The first 5 rows are patterns. Each new row is the sum of 2 different patterns, raised or lowered, with some noise. Before adding, each is slid sideways (what falls off one end comes back at the other) and multiplied by a number that may be negative. Names go in the order of the patterns.
Some rows, each with the names of its patterns after it:
[-12  -3 -16 -17  -7  -5 -14  -9 -10   3  -7 -21  16  -2 -20  23  -1  -8
 -10  -7 -24  22  -1  23   3 -19  18 -13  21  12  15  -2] -> q135
[  7  19  14 -22   9  -8  12  14 -19 -19  -2  18  20   6  -9  21  21  -2
 -11   5  -4   4  12  -4   8 -24  13 -11  22  19  23  -9] -> q255
[ 17 -24   3  24   1 -21  20  15   1  11  -4  -9  -9  25  -5 -20  11 -24
  -9 -22 -11  -1  21  23   7   2  -2  -4 -25 -13 -12  19] -> q622
[ 14 -22   3 -16  14 -16   5 -23 -16  -3  19   2 -15  13   1  23  -7  21
   4  22 -10 -11 -13 -11  -8 -15 -15  -9  13  23  -4  -2] -> q632
[  6  22 -16 -15  -2  22  -4  23  11  -7   2 -18 -24  22  -9 -12   0   3
 -18  -8 -24 -13   3  15 -16  -8  -3  25 -10  14   4 -18] -> q505

New rows, each followed by the names of its patterns:
[ -1   8  12 -34 -23 -30   5 -21  -5   2  21  21  -8  -7  27   9 -11   8
   5 -38 -11   0 -24  22   5  19 -38  14  14   9  33   7] -> q622 q632
[ 17   8  26  16  43  23  24 -25  23  17  22  28  14   9   2  27  10   2
  31  16  33  31   8   8  18  20  12  21   6  21  51   8] -> q255 q632
[21 23 37 28 20 13 27 30  1 32 40 16 10 16 14 15 21 25  3 19 27  9 37 23
 25 35 19 -1 16 15 19 18] -> q135 q622
[ -1 -35 -38 -37 -20 -45   0 -19 -15 -23 -46 -24 -24 -17 -23 -14 -22 -43
 -30 -49 -40 -31 -23 -43 -35 -36 -12 -34 -32 -14 -34 -36] -> q135 q505
[  9  38  35   7   5   7  10 -31  -5 -11   8   4 -25 -23   4  14   1  22
  -6   1  40   1 -14  -3  -8 -16  33  -4  29 -17  -4   9] -> q135 q255
[ 23 -11   4  21  39  11   9  24  17  24   4  -6  -1  15  11  24  22  31
  10  33   9  18  13   9  -7  11  27  15  19  -3   5 -20] -> q622 q632
[44 13 27 28 37 23 26  9 57 57 51 37 33 47 55 32 12 15 44 36 25 53 25 53
 15 64 22 63 34 28  4 41] -> q255 q632
[-18  25  11  12  -3  15  -4  23  11  24 -17  11   0 -20 -10  -6   4 -23
  -8   5   7  18   6   4  26  31  19   1 -18 -14  14  -6] -> q255 q632
[ 14 -12  -5  27  -1  23  -4   5 -28  10 -10  11 -10  19  -4   2  26   9
  -9   5  -2   9 -15  -5  -1 -12  21 -12  30  19   0  20] -> q632 q505
[-10 -32 -12 -16  -7 -26 -18 -30  -7 -13 -10  -9  -8 -14   0  -4 -23 -23
  -4  -4  -8 -14 -13 -15  -7  -6 -12 -31  -6 -22  -3  -9] -> q255 q505
[ -2 -14 -22 -19  -8 -25   0 -31 -12 -27 -17 -35 -10 -18 -11 -25  11 -15
 -13 -16 -11  -6  -8 -12 -11 -29  -3   3 -30 -24 -19 -16] -> q255 q505
[ -8  -2   1  -9  -9 -17 -15   0 -17  14 -20   9 -25 -31 -10   6 -22  -3
 -15  10 -16   0 -26   3  12  29   5 -27  -7 -16  22 -12] -> q135 q255
[ -2  41  33  -1  -8  19  24 -14  19  -5  15  -8   2 -16  12  30  18   6
  21  10  16   5 -10 -12  24  22  -1  32   3  21 -18  16] -> q622 q632
[12  4 27 29 29 43 34 32 11 40 25 41 30 40 32 14 34 48 -8 26 23 35 34 28
 -5 21 12 31 39  1 45 17] -> q135 q255
[ 12  -1   7  17   0  -1  18  15 -13 -35   3 -11 -22  21  -6  22  -1   1
  -2  26  15   0 -12   2  28  -8  -4 -30  12 -18  -2 -35] -> q632 q505
[-39 -50  -5 -27 -21  -9 -13 -34 -25 -41 -41 -21 -12 -24 -20 -34   4 -17
  -8 -26 -27  -8   2 -30 -35 -25  -6 -13  -1 -18 -22 -29] -> q622 q505
[ 23  10  -2   9  20   1   3   6 -13 -13  11   8 -23  21  15   6  10  21
  11  26  15  -8 -27  -3  12  -5   5   2  16  -7 -10 -22] -> q622 q632
[-11  11 -13  11 -41 -12 -29   5  26 -19   6 -28 -19 -35 -10  -3  11  16
  -5   2  13   8  -8  17   0   2  21 -23 -10  11 -13  -8] -> q135 q622
[ 18  -7   7  13 -17  19  -5  -3   2  17   8  27   9  22  10 -15  10  -4
  32  23   7   9  14   6 -11   8  12   5   4   1  -2   5] -> q135 q622
[34 27 13 29 31 22 15 34 30 18 28 29  3 11 43  0  7 28 11 17 20 -3 16 11
 25 31  3 24  1 -4 -2 12] -> q135 q622
[ -3   1 -34  10  -5 -17 -29   6  23   8  23  13   7  12  -7 -33  -9  -6
  -8 -16  21 -16   7 -32   2  -6  29   0  -4 -21  15   4] -> q632 q505
[ -3 -22  10   4 -14 -10  -6  14  13  14 -29 -15 -21  -1  -2 -30   4 -11
 -14 -10  -5  -3   2   2  23  -8   4  -4  -8 -10   1  -4] -> q135 q255
[ 6  4 17 22 16 20 24 39 42 30  8 -3 20  9  0 33 24 41 -4 33 25 37 21 26
 11 14 35  7 14 -6 34 -3] -> q622 q632
[-27 -28 -37 -29 -36 -54 -46 -28 -26 -25 -34 -13   0 -46   0 -31 -28 -12
   4 -41 -47 -31 -16 -42  -7 -20 -42 -29 -51 -45 -11 -48] -> q135 q505
[ -7 -36  12 -17  -2  -4  11 -31  -3  -4 -31   6 -14  -1 -42 -27 -31   7
 -16 -14   6   9   3   8  -3 -28 -26  -8  12 -31  19 -28] -> q255 q632
[  1   0   7 -14  25  -4  -7  -6  26  -7  17 -13 -15  24  16   9   9  14
  31  -7  21   4 -19  10  25 -14  -9   1  31   3  19  28] -> q135 q505
[  2 -33 -15 -14  -8  -2  11  -1   5  -4   9  20  -4  -9 -22  25 -34  -3
 -15  -4 -19  -4   7  -3   8   7   5  28  32  18  35   6] -> q622 q632
[ -8  28  16  -3  20  31   4   5  20  10  19  14  19   8   5  22  18  12
  18  29  24  13  11 -15   8  -2  10  25  14  26   6  -7] -> q135 q622
[ 23 -34  -1 -10  19  14  30  -9   7  -7   7  26 -24  -5 -12  -4 -22  20
   9  17   4  28   5  24  27  12  -4  -4  19   8 -14 -14] -> q135 q632
[-12 -12  31  -5  28   0   1   2 -20 -39 -32 -17 -21 -13 -13  19  -1 -15
 -10 -21  -6  12 -28 -14   2 -31 -40  13 -18  19   4 -14] -> q135 q622
[ -6  -3  29  -6   9  21  -7 -25  39  19  -8  -6  -9 -24 -20   4   5  39
  48 -12  15  17   5 -14  15   6  44  28 -14  -8  41  15] -> q622 q505
[-1 22  6  4  9 10  2 18 14  7 17 32 -3 15  8 38  3 27  6 -4 17 39  9  1
 22 30 23 23 34 15 29 -1] -> q632 q505
[-21 -35 -36  -2 -26 -30 -42  -8 -34 -20  -9 -33 -38 -13   4 -27 -32 -28
 -50 -46  -8 -25 -21  -9 -26 -20  -7 -28 -30   8  -2  -2] -> q255 q505
[-18 -12 -23 -35 -24  18 -13 -34  -7  15  -9 -19 -10   0 -27  -3  -5 -34
 -14  -3 -27 -43  -2 -28 -19 -24 -13  -9   9  14   0  -6] -> q135 q622
[-14  -9 -11 -10 -33 -23 -29  13 -30 -29 -10 -32 -33 -46 -39 -25  -7 -10
 -21 -24 -15 -11 -44 -32 -24 -15  -4 -51 -11  -8 -15 -50] -> q622 q632
[ -1   3  -4 -14   8  11  -3  -5  25  -6  -3 -15  -6  -2  34  -4  14   6
  14  11   9  26   1  21  24 -11  -3  -3  16   1  22   4] -> q135 q505
[ -5 -23 -31  -3  -7  -4  13  -2   2 -29  12 -17  18   5  13  -5 -16   8
  15 -46  -1 -14   6   3 -11 -44 -12 -11   6   5 -33  18] -> q135 q255
[ 10  14   7   8 -19  -1 -30 -30 -18  -6 -20 -21 -20  12 -14 -21   7 -11
 -12  30   0 -18 -21 -13 -22   9 -15  22   7 -23  17 -17] -> q135 q255
[ 17   4  17  29   7   0  35   2  31  12  15 -14  31  31  -3  30  43  31
  35  14  -6  17  26  20  10   9  33  37  15 -11   8  47] -> q255 q622
[ 23  11 -14 -10  34 -15  45  27  44   9  12  -4  -9 -20   9  -1  18  41
   2   3 -16   2  46   6 -29  19  43 -17 -22   7  -9  13] -> q255 q622
[ 24  -6  26   5  22  22  -9 -18  -8 -19  -2   5   8  26  24  -4 -17 -26
  18   9 -30   4   5 -27 -22  -1  -4   5  16  15 -16   5] -> q135 q622
[  7  10   9  18  44  26  12  -3  45  10  30  48  51  11  32  33  30  -7
  42   8  17  39 -12  -5   5  28  36  37  23  43  40  17] -> q255 q622
